There are 8 hidden switches. A switch that is on adds its own fixed numbers to the row, and there is some noise. The rows also spread widely along 11 directions, which tell nothing about the answers.
(in the rows, 128 means zero)
Known rows, each followed by its switches (1 for on, 0 for off):
[146 105 121 154 139 108 167  88 120 110 132 119 136 103 117 137 157 117
 132 151 169 159 128 117 118 108 106 112 110 127 104 103 133 164 153 117]  0 0 1 0 1 0 0 1
[132 137 126 140 104 102 102 153 137 115 126 138 118 113 111 155 103 145
 115 133 192  70 161 125 103 137 154 147 122 104  97 133 174 139 140 116]  0 0 1 0 1 0 0 0
[189 120 112 159 147  81 134 119 148  93 106 149 139  96  95 128 151 126
 137 146 185 114 147 107 100 143 135 108 126 128  91 135 161 177 143 122]  0 0 1 0 1 0 1 0
[124 127 141 129 136 142 175  93 122 160 152 142 122 124 116 149 117 108
 132 143 161  88 137 144 142  57 119 158  58 135 108  99 166 130 163  83]  0 0 1 0 1 1 0 1
[ 98 121 108 130  93 126 165 155 127 134 104 109 115 117 142 143 117 127
 141 130 165 107 151 123 112 124 139 116 119 121 127 133 171 167 152  86]  0 0 1 0 1 0 1 1
[139 139 144 135 101 129 121 124 181  82 115 138 140 144  98 160 124 119
  73 131 153 120 162 121  96 174 174 143 181 146 120 163 113 140 130 162]  0 0 0 0 1 1 0 1
[146 134 126 126 169 154 145  57 134  98 111 157 161 131 109  99 208  73
 119 158  90 158  81 123 139 169 108 142 156 160 148 141 103 173 109 126]  1 0 0 1 0 1 0 1
[ 68 135 123 126 119 133 110 124 142 114 116 146 127 114 110 146 118 112
 107 147 134 130 123 141 135 163 125 191 146 118 119 139 107 146 118 124]  1 0 1 0 1 1 1 0
[142 131  92 118 127 125 118 140 117 145 149 172 157 114 120 167 130 135
 150 150 176 136 139 125 106 146 144 123 116 118 127 147 163 130  93 112]  0 1 0 1 0 0 1 0
[171 123 164 113 133 155 115  97 148  90 184 121 151 114  96 148 159 114
  99 159 146 126 150 147 110 137 122 150 114 172 106 131 140 106 122 135]  0 0 0 1 1 0 0 1
[145 150 139 102  96 133 132 128 169  92 110 135 135 114 129 158 173  99
 101 140 160 107 150 117  86 149 171 110 156 109 131 156 151 197 139  94]  0 1 0 1 0 1 0 1
[145 116 129 129 113 151 136 132 133 111 127 100 122 110 115 129 141 132
 138 156 154 114 151 142 116 167 112 141 118 155 107 155 165 155 125 113]  1 0 1 1 1 1 0 1
[118 191 129 134 142  81 116 130 142 110 103 193 130 116 116 130 146  98
 119 131 158  84 115 127 139 126 153 170 127  79 109 130 149 170 115 104]  1 0 0 1 1 0 0 0
[105 154 192 128 130 126 155  94 136  79 149 139 109 153 104 139 127  86
  79 134  93 129 131 156 163 110 108 194 136 166 128 125 100  86 121 169]  0 0 0 1 0 0 0 1
[184 132 130 144 160 106 125 125 162 121 140 162 131  88  88 131 144 124
 159 148 178 101 154 126 121 116 125 138  69 127  85 123 175 153 153  88]  0 0 1 1 1 0 0 0
[118 127 132 149 138 136 179 120 153 162 115 157 122 153 115 125 102 115
 139 111 111 127 139 129 150  97 128 139  87 151 134 125 141 116 160 107]  0 0 0 0 0 0 0 0
[ 79 138 127  98 100 148 104 120 160 105 117 130 129 103 127 143 156 103
 117 148 134 120 131 130 107 157 144 152 143  92 134 137 122 183 140  78]  1 1 1 0 1 0 0 0
[113 125  93  99 147 178 125 126 160 149 129 142 142 113 125 118 154  97
 162 141 100 179 127 132 123 178 119 112 116 152 152 138 129 149 139  75]  0 0 0 0 1 0 0 0
[136 106 128 195 132 119 150  87 145 121  74 142 142 170 102  97 127 152
 120 123 138  89 104 101 121 142 134 135 148 115 134 132 128 161 149 153]  1 1 0 0 0 0 0 0
[104 124 127 120 167 152 105  58 110 103 143 124 137 102 128  98 187  90
 126 159 104 138  74 133 139 140  80 154 133 123 143  89 107 155 129 108]  0 0 0 0 1 0 0 0
[171 143 118 120 140 119  70 142 120 103 145 126 119  92 127 122 138 137
 127 151 191  51 136 128 104 144 122 136 119 104 108 131 205 163 118 111]  0 0 0 0 1 0 0 1
[150 103 112 148 104 137 205  90 115 153 117 138 160 166 117 152 137 128
 128 153 159 145 138 123 113 117 145  99 114 158 126 147 145 131 130 124]  1 1 1 0 1 1 0 0
[118 125 126 155 123 119 154 114  91 114 109 108  97 148 141  95 128 135
 138 145 127  82  97 135 151 131  82 139 128 123 136 126 159 151 126 135]  1 1 0 0 1 0 0 0
[143 116 110 123 135 150 104 106 128 139 143 158 167 125 100 145 134 135
 121 151 155 128 135 128 106 160 149 148 119 135 117 139 152 122 110 117]  1 0 1 0 0 0 0 0

New rows, each followed by its switches (1 for on, 0 for off):
[114 125 137 146 127 133 142 122 142 116 119 135 120 140 100 122 115 121
 126 139 113 139 139 144 145 159 110 161 125 163 117 145 122 115 128 144]  1 0 1 0 1 0 0 0
[143 118 147 157 122  93 157 132 130  65  95 108  98 107 116 125 149 122
 125 142 145 111 142 128 131 144 101 141 142 141 108 144 142 177 147 128]  0 0 1 1 0 1 1 0
[141 144 140 153 141 101  96 120 119 106 134 156 112 129 108 127 106 141
 110 144 158  63 125 134 134 125 116 180 121  98 106 131 157 126 114 153]  1 1 0 0 0 0 0 0
[117 112 140 175  74 128 213 124 150 139  62 133 143 192 111 134 120 142
 126 112 134 113 146 106 117 135 169 115 143 145 141 157 140 149 155 125]  1 1 1 1 0 0 0 0
[148 138 127 158 133  94 101 116 124  98 129 155 138 124  90 142 117 143
 104 154 175 103 141 129 119 153 135 167 137 121  89 140 141 123 105 165]  1 0 1 0 1 0 0 0
[136 118 134 128 130 150 128  74 137 129 151 149 173 123 107 152 161 117
 111 153 156 113 118 128 109 118 141 142 113 132 120 113 135 135 135 104]  0 0 0 1 1 1 0 0
[114 124 156 124 105 155 125 151 221 101 108 137 130 132  83 147  99 113
 105 108 120 130 193 127 107 171 168 162 145 163 121 167 121 140 166 119]  0 0 1 0 0 0 1 1
[103 117 148 113 130 171 142  96 131 141 164 121 120 122 115 142 121 107
 120 148 129 107 135 153 136  99 106 176  84 151 121 108 142 119 149  97]  0 0 1 0 1 1 0 1
[ 86 160 122 136  92 106 137 134 126 139 124 183 145 143 112 189 101 120
 102 139 176 120 144 131 125 128 173 169 133 115 117 143 127 107 107 137]  0 0 1 1 1 1 0 0
[117 122 146 155 128 138  66 136 165  99 114 139 118 126  75 119  83 156
 109 134 155  33 142 138 123 176 128 220 135 127  98 151 152 132 128 146]  1 0 1 0 1 1 1 0
[137 184 152 146 139  77 158 142 152  72  75 159  81 143 104 102 121  84
 108 127 117  90 143 131 159 147 123 168 152 140 108 163 141 160 133 156]  1 0 1 0 1 0 0 1
[112  94 111 121  97 167 137 116 133 140 123 110 159 126 131 145 143 134
 126 138 141 158 148 117  92 159 148 102 134 141 140 132 141 147 145  90]  0 0 1 0 0 0 0 0
[123 132 151 142  96 115 154 107 150 103 105 149 132 156 111 154 128 117
  92 129 142 111 149 116 112 118 159 138 146 126 128 136 125 141 149 132]  0 1 1 0 0 0 0 0
[128 146 126 158  84  74 194 124  78 105  88 131 109 166 139 156 119 130
  95 149 176  81 126 127 130 108 134 133 150 114 117 147 156 147 114 160]  1 1 1 0 1 1 0 0
[118  81 122 143 112 162  93 129  96 122 165  73 118 122 133 127 105 177
 132 153 161 107 130 138 113 153  88 140 127 130 131 124 155 119 117 145]  0 1 0 0 0 0 0 1
[103 102 138 127 136 165 126  98  98 134 132 103 120 123 128  97 133 129
 136 143 118  63 110 146 141 115  91 179  93 135 127 107 174 138 139  86]  1 0 1 0 0 0 1 0
[ 76 174 120  93  96  92 145 166 121  91 107 141  88 112 148 152 125  85
 126 145 127 137 142 147 144 151 124 151 150 106 128 162 141 163 110 108]  1 1 1 0 1 0 1 0
[106 104 136 144 122 125 149  60 123 103 134 110 159  93 117 140 198 106
 122 154 159 156 110 120 112 110 118 126 117 105 116  81 109 180 156  82]  0 0 1 1 1 0 0 0
[ 57 104 112 114 130 152 139  78 125 121 154 125 146 102 137 145 159 100
 134 158 120 194  91 135 129 127  97 141 128 110 146  95  74 150 133  98]  0 1 0 0 1 0 1 0
[128 148 124  97 104 156  97 151 142 145 154 156 126 140 122 169  92 133
 116 147 159  75 159 145 107 142 154 152 114 134 130 161 170 103 114 116]  0 1 0 0 1 1 0 0
[122 151  76  84 125 128 134 125  95 150 137 159 144  89 151 162 163  94
 140 172 160 157 125 142 118 143 137 114 113 116 122 140 168 164  97  74]  1 0 1 0 1 1 0 0
[190 138 136 106 118  88 181 135 118  88 158 145 133 118 113 176 138  98
 106 157 150 178 186 140 122 121 137 104 119 188  97 164 152  91 105 155]  0 0 1 0 0 0 1 0
[115 100 175 134  95 119 139  88 112  75 145  77 128  89 127 146 166 128
  96 150 165  83 137 141 111  95 121 161 109 104  92  98 156 165 149  94]  1 0 1 1 0 0 1 0
[129 125  83 148 140  94  95 107  81 102 119 141 141  93 127 135 162 132
 133 163 187 139  97 110 108 164 111 127 159  95 117 113 138 168 100 135]  0 0 1 0 1 0 0 0
[112 144 107 152  89  97 194 135 126 133  80 136 124 152 144 147 123 120
 111 129 158 115 134 120 122 126 162 109 143 110 125 141 145 167 140 120]  1 0 0 0 1 1 0 0
[156 109 102 116 156 145 143  92 118 127 125 115 131  88 130 106 191 102
 159 170 136 128 113 134 123 141  92 108  96 138 116 124 167 194 147  66]  1 0 1 0 1 1 0 0
[111  87  94 148 144 144 106  83 107 123 139 124 164  93 108 139 151 139
 135 166 176 143  98 118 104 159 107 146 142 122 116 111 119 164 119 128]  0 0 1 0 1 1 1 1
[150 200 137 151  94  28 244 142  89 118  68 177  92 157 153 155 137  84
 112 126 178  62 142 121 149  47 159 110 109 111 109 138 193 165 138 113]  0 0 1 1 1 1 0 0
[122 110 123 107 135 169 128 108 138 112 142 102 132 102 118 116 159 107
 138 158 116 156 132 143 122 169 101 137 120 158 123 135 137 156 132  98]  1 0 1 0 1 0 0 1
[ 84 115 129 138 145 140 171  82 134 139 151 125 127 114 123 126 136 105
 135 146 105 177 111 153 156 103  91 159  83 130 117  89  99 130 151  97]  1 0 0 0 1 0 0 0
[105  91 128 103 124 192  90  89 122 115 155 103 158 104 118 134 157 122
 114 156 130 134 122 133 102 163 118 155 140 147 145 121 133 137 117 104]  0 0 1 0 0 0 1 1
[ 96 132 114 102 101 148 140 168 109 162 139 122 103 125 156 149  88 130
 137 132 147  74 150 151 130 111 129 144  93 132 132 135 193 122 131  83]  0 0 0 0 0 1 1 0
[126 133 114 135 130 127 114 133 131 123 125 128 124 114 131 128 129 128
 127 137 169  92 128 125 113 137 130 136 126 109 124 123 159 157 136 109]  0 0 0 0 1 0 0 1
[147 120  85 123 149 127 152  89  99 144 147 153 150 116 133 144 161 111
 150 173 153 169 106 129 122 125 104  97 115 133 132 126 130 144 112 120]  0 1 0 0 1 1 0 0
[143 156  99 104 116 112  90 158 121 100 136 131 126  93 142 152 140 120
 119 153 184 108 144 128  93 166 146 115 149 104 118 146 175 164 103 114]  0 0 0 0 1 0 0 1
[140 128 151 161  92  70 154 124 127  60 120 123 110 113 110 173 133 136
 101 154 180 138 160 127 113 136 124 137 159 114  97 146 117 156 130 166]  0 1 1 1 0 1 0 0
[115 132 101  90 127 165 130 157 110 169 156 142 114 116 127 152  91 121
 157 151 147  98 151 157 138 131 112 158  80 163 125 151 191 109 115  90]  0 0 1 0 1 1 1 1
[121 127 158 155 111 140 154 111 168 108  97 130 126 170 104 128 114 119
  93 121 118  92 139 127 125 144 146 153 149 159 136 145 114 126 155 149]  0 0 0 0 1 1 0 0
[140 112 129 131 136  97 178 104 122  96 140 122 121  88 123 156 155  99
 118 157 158 173 146 136 128 106 103 125 115 139 100 122 127 167 143 118]  0 0 1 0 0 1 1 1
[166  85 113 178 171 145 150  55 123 147 117 146 168 147  93 102 142 138
 137 148 148  94  94 109 127 120 109 136 108 157 125 114 136 138 146 138]  0 0 0 0 1 1 1 0
[ 98 111 156 135  97 173  84  99 107 120 179 116 158 149 103 158 107 163
  85 150 152  89 122 145 114 145 134 190 133 144 128 115 127  58 100 158]  0 0 0 1 1 0 0 0
[ 60 124 151 148 106 152 123 140 184 115 112 129 115 151 102 134  85 132
 103 108  99 141 151 135 135 166 139 179 150 136 141 138  85 117 155 139]  0 0 0 0 0 0 0 0
[131 112  97 151 115 111 158 133 104 140 117 138 146 126 118 150 113 146
 129 144 175 141 143 121 115 137 139 128 124 130 108 141 156 137 110 135]  1 0 1 0 0 0 1 1
[130 179 125 111 112 113 134 149 193 135  99 196 123 133  99 160 113  91
 120 130 161  80 171 129 114 130 187 152 109 104 105 168 162 170 146  84]  1 1 1 0 1 1 0 0
[165 140 138 141 128 104 128 129 152  81  87 134 108 119 114 123 149 112
 112 135 149  84 153 114 109 153 138 130 151 133 115 157 162 178 149 121]  0 0 1 0 0 1 0 0
[ 81 114 142 155  72 107 176  94 136 104 104 107 139 129 132 173 142 120
  77 134 167 137 140 117 103 108 160 128 152 105 117 109 102 167 166 116]  0 0 1 0 1 1 0 0
[ 71 117 117 129 129 153 153  78 147 168 153 161 154 110 110 168 130  99
 123 144 152 156 121 132 127  91 138 166  88 114 119  91 104 144 157  82]  0 0 1 0 1 1 0 1
[ 81 129 122 113 139 159 133 118 100 142 179 129 121 129 130 145 106 116
 129 151 116 171 119 160 155 133  85 165 107 156 134 116 115  79 104 138]  0 0 0 0 1 0 0 1
[222  67 122 138 180 187 123  57 156 114 154 106 175 112  89 102 185 126
 138 171 142 141 127 123  98 165 101  97 111 192 116 128 141 152 148 119]  0 0 0 0 1 1 0 1
[186 133  77 127 191  79 137  86 123 102 163 170 159  48 119 158 202  85
 142 185 194 223 118 123 108 128 106  86 115 106  89 108 117 189 114 114]  0 0 0 0 1 1 0 1
[130  97 110 131 131 152  70 119  78  91 155  84 124 105 137 126 136 160
 115 168 149 122 109 141 114 195  80 145 164 142 132 137 143 124  92 158]  0 0 0 0 0 1 0 0
[134 122 101 104 109 118 146 155 118 111 159 111 121  89 143 170 125 118
 132 159 164 171 164 150 116 146 119 105 118 147 107 146 148 129 114 115]  0 0 0 0 1 1 1 0
[ 70 119 127 120  54 116 192 148 103 129 132  96 116 105 154 181 119 125
 123 146 172 131 154 154 127 101 137 137 100 113 106 125 154 154 138  76]  1 0 1 1 1 1 1 0
[114 104 146 156 140 159 109  93 175 120 132 143 140 114  75 131 130 132
 132 146 144 112 127 129 122 147 114 193 110 119 104 126 116 164 152 113]  1 1 1 1 0 1 0 1
[113 108 157 158 119 127 128  85 133  86 140 103 131 125 113 145 132 134
  79 142 149 121 127 129 117 128 119 164 150 127 115 110 101 141 140 158]  0 0 0 0 0 1 0 1
[127 129 111 127 138 142 104 138 111 141 141 139 121 118 117 125 108 134
 148 147 149  94 131 140 130 145 106 153 101 140 119 133 172 114 121 114]  0 0 1 0 1 0 0 0
[108 121 144 103 110 158 117 116  99 124 167 115 102 127 131 147 113 125
 124 163 138  79 130 158 135 120  91 173 100 143 127 131 160 109 126 113]  0 1 1 0 1 1 0 0
[127 108 110 117  95 178 120 104 136 143 133 134 185 140 111 157 141 133
 109 143 166 130 144 113  79 166 176 115 145 150 139 140 143 128 123 109]  0 0 1 0 1 0 0 1
[ 96  91 121 154 104 181 186  87 127 168 105 122 173 163 115 129 143 130
 139 125 132 139 116 110 115 133 145 122 120 158 152 120 131 138 148 102]  0 0 1 1 1 0 0 1
[125 114  99 135 139 148 120 101 129 147 134 145 158 111 123 140 142 129
 123 149 163 134 116 125 109 147 138 136 124 115 121 124 139 163 119 109]  1 0 0 0 0 1 0 1
[164  81 122 111 110 172 179 100 125 153 152 105 179 102 127 149 170 125
 147 153 168 142 158 128  92 110 150  91  73 157 113 125 187 154 142  53]  1 0 1 1 0 0 1 1
[171 103  84 208 161  77 152  93 102 140 116 169 169 140  95 132 121 167
 135 150 187 166 113 103 122 140 125 115 129 121 100 120 125 128 107 183]  1 0 0 0 0 0 0 0
[ 83 129 133 137 123 142 101 103 120 131 134 153 134 133 107 155 104 131
  99 139 144 106 120 131 129 134 131 191 137 122 127 121 117 113 121 140]  0 0 1 0 0 1 0 0
[113 118 108 132 126 161  97 111 144 147 133 163 165 147 103 155 113 140
 105 136 141 139 128 122 109 172 156 151 148 141 143 144 114 110 110 145]  0 0 0 0 0 1 0 0
[ 59  80 145 151  90 179 113  84 108 125 154 101 169 137  96 150 112 163
 101 147 154 112 110 140 116 150 124 203 134 136 124 110 111 101 112 140]  1 0 1 1 1 0 1 1
[102 146 122  94 114 152 158  99 123 140 148 160 152 124 124 158 161  84
 131 155 133 160 122 141 130 125 135 143 110 130 132 133 133 142 110  88]  1 1 1 1 1 0 0 1
[154  99 116 143 132 144 164 101 127 143 151 107 153 104 126 133 162 128
 153 148 168 149 131 126 111 114 116  99  86 138 114 104 155 157 152  85]  0 0 0 1 1 0 0 1
[109 158 134  88  76  77 124 112  89  29 145 106 127  72 151 183 209  86
  85 185 166 184 127 142 103 158 124 118 183  90 108 137 112 179  85 119]  1 1 1 1 1 0 0 0
[166  91 159 140 136 121 134  49 119  54 146 114 160 108  97 135 199 113
 106 168 144 147 116 120 105 131 102 132 146 145 114 118 107 155 125 138]  0 1 1 1 0 0 1 0
[130 150 109 109 124 117 147 154 112 153 124 158 112 113 139 151 110 112
 138 134 173  69 149 132 125  99 144 137  92 117 119 143 206 157 131  81]  0 0 1 0 0 1 1 1
[ 94 119 141 126 117 183 124 130 141 153 135 121 126 149 108 123  91 133
 128 133 125  88 142 148 135 141 125 179  99 156 126 135 160 106 135 110]  1 0 1 0 1 0 0 1
[188  66 147 190 100 131 133  99 166 112 118 129 173 162  65 157 101 185
  98 128 196  80 173  97  69 136 179 125 134 153  99 148 154 118 153 169]  0 1 1 0 0 0 1 0
[ 93 120 145 145 110 136 140  77 124 106 159 131 150 129 110 171 143 122
  95 158 158 145 108 135 122 119 120 167 142 119 124 108  89 129 121 148]  0 1 0 1 1 1 0 1
[127 162 118 111 138 125  82 106 143  95 110 180 140 124 109 137 153  96
 102 151 148  72 104 118 110 162 148 162 168 101 137 152 134 167 108 128]  0 1 0 0 1 1 1 0
[162  82 112  95 132 204 121  87 130 157 167 103 180 107 134 134 175 127
 136 151 152 139 136 124  81 135 140  86  94 148 139 116 173 148 142  65]  0 0 0 0 0 0 0 1
[ 74 135 127 157 105 119 119 142 159 106  81 144 114 136 100 133  94 133
 109 131 133 104 135 131 134 182 140 190 161 125 117 158 114 151 129 147]  1 0 1 0 1 1 1 0
[145 201 101  92 169  92  69 131 119 108 135 238 147 107 100 155 142  78
 118 159 161 102 120 127 126 153 152 174 140 114 117 155 157 128  69 131]  0 0 1 0 1 0 1 0
[126  76  83 128  86 140 130 156  86 108 106  60 121 103 159 132 141 168
 162 153 168 138 139 116  86 186 105  74 156 125 144 152 174 182 125 103]  0 1 1 0 0 0 1 0
[168 123 108  99 179 148 109  74 102 131 176 171 153  89 103 141 166 101
 143 185 154 124 111 144 124 126  99 157  91 134 110 133 163 145  95 106]  1 1 1 0 0 1 1 1
[ 99  96 161 139  90 120  72 119 181  78 140 100 135  71 101 164 124 152
  86 128 196  81 167 119  75 125 166 171 127  71  85 101 134 177 174  91]  0 0 1 0 0 0 1 0
[109 116 107 113 108 144 107  98 164 120 116 140 171  93 120 167 172 110
 107 145 167 146 140 107  76 150 177 121 144  94 125 121 121 197 147  71]  0 0 1 0 0 1 0 0
[127  96 132 162 144 148 128  85 140 121 108 133 154 146 102 104 137 135
 119 130 122 108 106 112 119 148 121 148 141 145 142 120 125 138 140 137]  0 0 0 0 0 0 1 0
